There are 5 ways to turn a row about zero (a turn may also mirror it). The second row of each pair is the first, turned, with some noise. The first 45 pairs use one turn. New pairs use 2 turns, one after the other, and a turn may come again.
Known pairs, each followed by its turns in order:
[ 1.05 -1.56  0.24  0.34  2.20 -1.10 -1.71  2.71]
[ 1.82 -1.94 -0.25  1.47 -0.04  1.88  2.55 -0.65]  (3)

[-0.86  0.66  0.09 -1.85 -0.11  0.28 -1.91 -1.50]
[ 1.03  1.81 -2.09 -0.45 -0.79 -0.78 -0.05  0.68]  (3)

[-0.44  0.62 -0.03 -0.17  1.46 -1.05  2.57 -1.74]
[-0.56  1.57  2.70  0.43  1.01 -0.49  1.32  0.80]  (4)

[-0.93 -1.04 -2.54 -0.07 -1.29  1.03  1.21  2.76]
[ 0.64 -3.10  1.66 -2.09 -1.38 -0.18 -0.64  0.58]  (3)

[ 0.98  1.51  0.29 -1.85 -1.46  1.26 -0.85 -0.07]
[-0.72 -2.10 -1.25 -0.60  0.86  0.19 -0.18  1.72]  (4)

[-0.04  0.88  0.35  0.57 -1.86  1.20  1.45 -1.70]
[-1.03  1.57  0.73 -1.08 -1.60  1.14  0.48 -1.04]  (2)

[-0.47  0.63  0.35  0.43  0.17 -1.60  1.85  0.23]
[ 0.75 -0.02  0.79  0.77 -0.13 -0.94 -2.11 -0.30]  (1)

[-0.71  0.38  3.13 -2.49 -1.56 -0.14 -0.12 -0.70]
[-1.17 -2.12  2.74  1.83 -0.49  0.76  1.54 -0.82]  (0)

[-1.68  0.61  0.71 -1.35  1.16 -0.40  1.00 -1.50]
[ 1.20  0.44  1.13 -0.76 -0.94  1.01 -1.46  1.46]  (1)

[-0.02 -1.24 -0.43  0.75  1.48  1.24 -0.85 -1.39]
[ 0.37  0.82 -1.24  1.30  1.58 -1.25  0.05  0.36]  (0)

[ 1.53  0.17 -0.82 -1.71 -2.48 -1.76  0.06 -0.87]
[-2.54 -0.10 -0.34 -2.05 -0.03 -1.05 -1.74 -0.45]  (1)

[-0.35  1.21 -0.19  1.11  1.19  1.14 -1.33 -1.27]
[ 0.91  2.19  0.61  1.20  0.95 -0.28 -0.05  1.24]  (0)

[-2.36  1.85 -1.77  1.54  1.63  0.39  3.03  0.89]
[ 0.57 -1.03  2.66 -0.44  0.03 -2.50 -1.84 -2.86]  (3)

[ 0.53 -0.21  0.45  0.36  0.16 -1.83 -0.35  0.73]
[-0.18 -0.38  0.58  1.11  0.00  0.08  1.85  0.18]  (3)

[-1.70  0.26  0.60 -1.06 -0.88  1.90  1.41 -0.88]
[-1.75 -0.39 -0.23  0.93 -0.56  0.43  2.28  1.49]  (4)

[-1.03  0.25 -1.36 -0.61  0.09  0.87  0.10 -1.14]
[-1.41 -0.25 -0.04  1.50  1.10  0.42  0.75 -0.24]  (4)

[-1.68 -1.30  2.83  0.07  1.28 -1.09 -0.95  0.89]
[ 2.85 -1.15  1.41  0.24  1.69  1.13 -1.20  0.38]  (2)

[ 1.32  3.17 -0.30  0.70 -0.96  2.18 -1.09  0.80]
[ 0.64 -0.62 -3.29  0.19  1.69 -1.94 -0.67  1.83]  (4)

[-0.18 -1.68 -0.10  1.44  2.06  1.01 -0.85 -0.37]
[-0.47  1.19 -1.69  0.70  1.89 -1.27  0.32  1.07]  (0)

[-1.83 -1.75 -0.41  2.17 -0.30  1.29  1.59 -1.86]
[-0.46  2.25 -0.43  1.04 -0.17  1.15  3.22 -1.17]  (4)

[ 1.87 -2.56 -0.04  2.14 -0.54  0.80 -1.05  1.17]
[ 0.59 -1.53 -1.38 -1.99  2.67 -1.16  0.11  1.62]  (0)

[-0.92  1.52 -3.16  1.42  0.74 -3.83 -1.91  3.55]
[ 2.19  0.10 -4.46  1.07 -0.18 -2.43 -2.35  3.08]  (2)

[-0.98 -0.12  2.47 -2.37  0.59  2.13  3.08  1.13]
[-0.66 -2.06  3.75 -0.58 -1.31 -0.46 -1.87 -2.18]  (2)

[-0.07  0.54  2.05 -1.85 -2.35  0.25 -0.65 -2.33]
[-2.35  1.45  0.05 -1.46  0.72  1.06 -1.01  2.77]  (1)

[-1.71  0.34  1.55  1.78 -1.23 -1.80 -0.15  2.26]
[ 3.28  1.24 -0.30  0.14 -0.30  0.03 -2.21  0.03]  (2)

[ 0.91 -1.71  1.62  0.57 -0.43 -1.66 -0.50  1.87]
[-0.87 -1.22  0.49  1.56 -0.61  1.74  2.06  0.78]  (3)

[-0.57 -0.75  0.42 -0.31  1.91 -0.47  0.29 -0.76]
[-1.09  0.92 -1.08  1.03  0.42  0.05  0.78 -0.68]  (0)

[ 0.12 -0.97  0.29 -0.05  0.67  1.33 -0.71  2.76]
[ 0.39 -0.09 -0.68  1.12  1.14  1.80  1.35 -1.89]  (1)

[ 0.11 -1.40  0.73  1.00  0.94  1.52  1.22  1.61]
[-1.46  0.43 -0.19 -1.64  1.07 -2.03  0.27  0.12]  (0)

[-0.67  0.52 -1.86  2.99  1.40  1.66 -1.90  1.70]
[ 1.05 -2.11  0.40  2.12  0.23 -0.49  3.36 -0.72]  (1)

[ 1.41  0.57 -1.85 -2.57  2.26  3.50 -0.32 -0.91]
[ 0.44  1.59  0.90  2.11  2.30 -1.47 -3.02 -2.64]  (0)

[-0.66  1.11  0.78 -0.72  0.62  2.15 -2.13  0.43]
[-0.34 -0.73 -1.84  1.73 -0.40  0.54 -1.31  1.74]  (4)

[-0.57  2.06 -1.34  0.33 -2.26 -1.12  0.95  0.16]
[ 1.49 -0.16  0.93 -1.19 -2.91  0.67 -0.51  0.16]  (0)

[ 0.36 -0.72  0.10 -0.08 -0.40  1.59  0.96  1.46]
[ 0.10 -1.39  0.81 -0.52 -0.67  1.45 -1.18  0.08]  (3)

[-1.35  0.60 -1.71  0.89 -0.31 -0.82 -0.54 -1.44]
[ 0.51 -0.42  0.37  1.86  1.44 -0.06  0.89 -1.57]  (4)

[-1.99  1.20 -1.12 -0.05  3.29 -0.93  1.57 -0.50]
[-0.87  1.83  2.56  2.71  0.41 -1.64 -0.24  0.13]  (4)

[ 0.48  0.14 -1.14  0.91  1.53  0.92 -0.62  1.34]
[ 0.80 -1.22 -0.53  1.06 -0.65  0.23  1.50 -1.13]  (1)

[ 0.50 -1.02  1.77 -2.70 -0.12 -0.94 -1.12 -1.47]
[ 0.33  1.41 -2.05  1.80 -0.24  0.30  0.13  2.34]  (3)

[-2.49  0.79  1.22  1.17 -0.42 -2.79 -2.48 -0.31]
[ 3.74  0.61 -0.86 -1.60  0.23  1.42 -0.26  2.22]  (2)

[ 0.97 -0.52  1.09 -0.60  0.36 -1.78 -1.55 -0.59]
[ 0.40 -0.31 -2.07 -1.57  0.90 -0.42 -0.63  0.73]  (1)

[ 0.64  1.07  0.45  0.44  1.29  3.49 -0.21  1.48]
[-1.89  1.16  2.39 -0.31  1.29 -2.16 -1.01  0.34]  (2)

[-0.85 -2.03 -0.99  0.42 -0.50  0.68 -1.61 -0.13]
[0.49 0.49 0.51 2.19 0.12 0.37 1.39 1.21]  (2)

[-0.08  1.07  1.74  0.02  1.71 -1.16  1.45 -1.06]
[-0.24  1.34  0.64  2.58  0.98 -0.58 -0.54 -0.92]  (3)

[ 3.27  0.00 -0.33  2.85 -0.61 -1.16 -0.41 -2.59]
[-1.15  2.38 -2.93 -0.74  2.10  1.72  1.70 -1.25]  (2)

[ 0.96 -0.28  0.74  0.61 -2.74 -2.10  1.02 -2.30]
[-1.67  1.76 -0.05 -1.05  0.57 -2.92 -1.81  1.31]  (1)

New pairs, each followed by its turns in order:
[-1.65  0.68 -1.90  1.00  0.85 -0.66  0.69 -1.78]
[-1.44 -1.06 -2.42  0.86 -1.05 -0.97 -0.07 -0.78]  (2) (4)

[ 0.41  0.63 -0.95 -0.78 -1.54 -2.70 -0.45 -0.47]
[-0.60 -0.73 -0.72 -2.13  0.04  1.94 -1.14  1.03]  (0) (3)

[ 0.58 -0.53 -1.06 -0.61 -0.51  0.84  0.58 -0.11]
[ 0.40 -0.23  0.78  0.73 -1.15 -0.40  0.53 -0.16]  (1) (0)

[-1.40 -0.87  0.06  0.56 -1.33  0.02 -1.21  0.33]
[ 0.30  0.01 -0.16  0.96 -2.28  0.21  0.50 -0.38]  (3) (2)

[-1.49  1.37 -1.33  1.45 -0.24  1.28 -0.23  1.81]
[ 1.05  1.33  0.90 -0.06 -2.04  0.26  1.98  0.91]  (0) (3)

[ 0.14 -0.02 -1.05 -1.34  0.24  1.00 -0.76  1.25]
[-0.25 -0.10 -0.95  1.10 -0.73 -0.13 -0.63  1.53]  (4) (0)

[ 0.11  0.39 -0.51  1.60 -1.34  1.38  0.51 -2.95]
[ 0.47 -2.02  0.25 -1.20 -0.80 -0.15  0.20  3.06]  (3) (2)

[-0.28 -0.80 -0.02  0.00  1.08  1.67  0.79  2.03]
[-0.89  1.79 -1.33 -0.85  0.39  0.07  1.79  0.36]  (3) (1)

[-0.59 -0.66 -0.80  0.71  1.55  1.93 -0.24  0.24]
[-0.84 -0.42 -0.06  0.58  0.62  0.59  2.38  0.41]  (3) (2)

[-0.06  1.12 -0.77 -1.28 -0.28 -0.92 -1.64 -2.95]
[ 2.18  0.59  2.31 -0.15  1.05 -1.80  1.24  0.11]  (3) (3)

[ 0.22  0.19 -1.84  1.28 -0.72  2.64  2.86 -3.18]
[-0.71 -1.53 -1.30  3.25 -1.23 -0.56  3.50  1.35]  (2) (4)

[-0.93 -0.23 -0.02  1.27 -1.10 -0.69 -1.03  1.00]
[-0.80  1.15 -1.14  0.29  0.49  0.43  1.06 -0.74]  (1) (0)

[-0.26 -0.80 -0.76 -0.99  0.15 -0.78 -1.42 -0.17]
[-0.72 -0.07 -1.88 -0.14 -0.07  0.68 -0.33 -0.48]  (4) (3)

[ 0.58 -0.78  0.22 -1.80 -3.32  2.18  4.11 -1.89]
[ 1.35 -0.84 -2.29 -0.06  0.38  4.09  2.54 -3.19]  (0) (2)

[-0.67  1.09 -2.87 -1.08 -0.56  1.16  0.39 -1.61]
[ 0.14 -1.67 -0.57  1.39  0.31 -1.84 -0.83 -2.50]  (4) (3)

[-1.62 -2.61 -2.18 -0.53 -0.90  0.98  0.08  0.57]
[-0.60  0.08  1.73 -0.30  0.68  0.76  1.21  3.25]  (1) (4)

[ 1.02 -0.52 -0.51 -0.47 -0.21  0.93 -1.14  0.98]
[-1.39 -0.33  0.46  0.37 -1.27  0.85 -0.01  0.26]  (1) (2)

[-0.76 -0.85 -0.04  1.92 -0.71  0.02 -1.28 -0.99]
[ 1.06 -0.40 -0.26  0.65 -0.38 -0.24 -2.37 -0.96]  (1) (1)

[-0.65 -0.35 -0.48 -0.17  0.67  0.18  1.55  0.42]
[ 1.11  0.11  0.06 -0.26 -0.39  1.31 -0.68 -0.52]  (3) (4)

[-0.04  0.03  0.09 -3.00 -1.12 -2.17 -0.01  0.93]
[-1.16 -1.08 -0.14  1.68  0.14  2.66 -1.72  0.51]  (1) (4)

[ 0.08 -1.87 -1.19  0.55 -0.32 -0.51 -0.21 -2.17]
[-0.07 -1.59 -1.04  1.64 -0.42 -0.01 -0.90  1.73]  (3) (2)

[ 3.24 -0.48  2.56  0.24  0.00 -2.23 -0.57 -0.78]
[-1.71 -0.12 -3.24 -0.21 -0.36  3.23 -0.29 -0.56]  (4) (1)

[ 2.30  1.83 -1.13 -1.18 -1.85  0.04 -2.28  0.46]
[-1.04  0.11  2.46 -1.30  0.02  0.24 -1.53 -2.82]  (3) (0)

[ 1.36 -2.21  0.28  0.93  0.36 -1.10  2.33 -2.20]
[-1.27  1.96 -1.72  2.09  1.39  1.28  1.70  0.13]  (2) (4)

[-1.52 -0.08  1.07 -1.25  2.05 -1.59  1.03  2.28]
[ 1.46 -0.17  0.14  1.09  3.81 -0.16 -0.16  0.25]  (1) (0)

[ 0.48  0.00 -1.29 -2.41  0.07  0.20 -1.56 -1.79]
[ 0.78  1.88  1.61  0.19 -0.18  0.18 -1.51 -2.05]  (2) (1)

[-1.43  1.54 -1.31  0.21  2.07 -0.90  0.76  0.07]
[-0.03  1.12 -0.22 -0.53 -0.22  1.59  2.45  1.54]  (4) (0)

[-0.58 -1.91 -1.49 -1.95  2.09  2.97 -0.56  0.53]
[-2.83  0.67  2.12 -0.83 -1.88  0.05  0.95 -2.37]  (1) (2)

[-0.52  1.14  2.02 -1.19 -0.51  1.68 -1.39  1.23]
[-0.60 -0.71 -1.76 -0.77 -1.09 -0.57 -0.36 -2.56]  (4) (4)

[ 0.24 -0.91  1.02  1.93 -0.32  0.35 -1.07  1.46]
[ 0.57  1.37  0.49  0.36  1.49  0.48  1.18 -1.45]  (2) (3)

[-2.03 -2.26  1.14  2.52 -0.25 -0.76  0.94 -1.62]
[ 1.98 -0.17  1.55 -1.29  0.57 -2.30 -1.88  1.77]  (1) (4)

[-0.27  0.54  0.85  0.84 -1.83 -0.98 -1.62 -1.06]
[ 0.89 -1.77 -0.38  0.70  0.30 -0.49 -1.90  0.98]  (1) (2)

[ 0.72  1.19  0.58  2.74  2.26  0.11 -0.82 -0.23]
[-0.35  1.35 -2.26  2.37  0.54 -0.30 -0.88 -1.37]  (1) (2)

[-1.25 -1.28 -0.75 -0.39 -0.13  0.16  0.74 -0.95]
[-0.55  1.30  0.61  1.09  0.70 -0.07  1.03 -0.11]  (2) (1)

[-0.38 -1.66  0.82 -0.32 -2.01 -2.69 -1.94  1.42]
[-2.05  2.91 -1.53 -2.08 -0.07 -0.06  1.01  0.26]  (4) (1)

[ 2.38  1.22 -3.24 -1.73  0.98 -0.38 -0.76 -0.47]
[-1.84 -2.01  0.10 -0.74 -0.45  2.24  2.20 -2.05]  (1) (4)

[ 0.69  1.80 -0.28  1.34  0.07  0.66  0.33  1.69]
[ 1.60  1.90  0.22  0.78 -1.02  0.71  0.02  0.79]  (0) (3)

[-0.07  0.59 -1.34  0.21  1.87  2.67  1.68 -0.43]
[ 0.53 -0.24 -0.03  0.41  1.51  2.83 -2.26  0.62]  (3) (4)

[-0.73  2.40  0.91 -0.11 -1.16 -1.22  3.36 -0.80]
[ 0.10  1.80 -2.24 -2.17 -1.37 -0.20 -0.73  2.49]  (2) (3)

[ 0.54  1.14  2.76 -0.47 -1.62  0.20 -0.60  0.40]
[ 1.12  2.57 -0.41  1.01  1.09  1.40 -0.69  0.21]  (0) (1)

[ 1.52  1.21 -0.42  2.28 -0.56 -0.73  1.32 -0.95]
[-0.76 -1.98  1.84 -0.48 -1.38  0.58  0.87  1.13]  (2) (1)

[ 0.16 -1.59  1.19 -0.13 -1.21 -1.27 -1.02  0.05]
[-0.47 -0.04 -0.22 -1.47 -1.55 -1.58 -0.46  0.57]  (3) (0)

[-0.14 -0.73  0.50 -1.02 -1.02 -1.57 -0.82  0.68]
[-0.44 -0.44 -0.48 -1.05 -0.51  2.08  0.45 -0.09]  (4) (4)

[-0.68 -0.33 -0.01  0.45 -4.41 -0.09  0.70  1.05]
[ 1.51  0.42  1.94  3.40 -1.16  0.18  0.02  1.38]  (1) (4)

[-2.20 -1.22 -3.49 -1.01  0.31  0.19  0.84  0.07]
[ 0.27  0.05 -1.88 -3.21  1.23 -0.98 -0.71 -2.12]  (3) (1)

[-0.87 -0.73 -2.87  2.28 -0.66  0.47 -0.07 -0.52]
[-0.79  0.88 -0.31 -0.26  2.70 -2.31 -1.03 -1.21]  (4) (3)

[ 0.61 -1.96 -1.34 -1.98  0.17 -1.19  0.35  0.66]
[ 0.29  0.24  0.57 -2.29 -0.57 -0.80  2.33  0.18]  (0) (1)

[ 0.32  1.64  0.81  1.04 -1.19 -2.71 -0.16 -0.08]
[ 2.09  0.03  0.34  0.48  0.50  0.66 -2.63 -1.57]  (2) (0)

[-0.06  0.03 -2.82  0.62  0.48  0.46 -0.88  0.40]
[ 0.51 -0.16 -0.18  0.90 -1.01 -2.39  0.27 -1.71]  (2) (4)

[-0.48 -1.34  0.45  2.24  2.88 -0.83  0.18  0.87]
[ 0.47 -2.41  2.41  0.27 -1.67  0.82 -0.83 -1.06]  (0) (1)

[-1.61  1.34 -1.72  2.83  0.65 -3.03 -0.08  1.82]
[-0.15  1.45 -2.33  0.80  0.56 -3.70  1.08  2.19]  (2) (2)

[-2.05  1.51 -1.26 -2.41  0.52  0.31  1.02 -0.10]
[-1.23 -3.20 -0.03 -0.26 -0.92 -0.32 -0.24  1.01]  (2) (0)

[ 0.26  1.62  1.05 -0.91  2.44  1.22  1.38 -2.23]
[ 1.32 -1.75  0.06  3.13  1.32  1.27 -0.42 -0.63]  (4) (1)

[-0.33  0.14 -2.66 -2.57  0.21 -1.19 -0.58  1.82]
[ 0.10 -0.07  0.61 -4.10 -0.59 -0.60 -1.27 -0.37]  (3) (4)

[-1.36  0.63 -0.50 -0.72  1.11  2.59 -0.89 -0.90]
[ 0.89  1.24 -1.20 -1.95  1.21 -0.36  0.89  1.36]  (3) (3)

[ 1.12  3.37 -1.84 -0.20  0.61 -0.56  1.26  0.28]
[ 2.59  1.47  0.34  2.17 -0.18  1.29  1.66  0.01]  (1) (2)

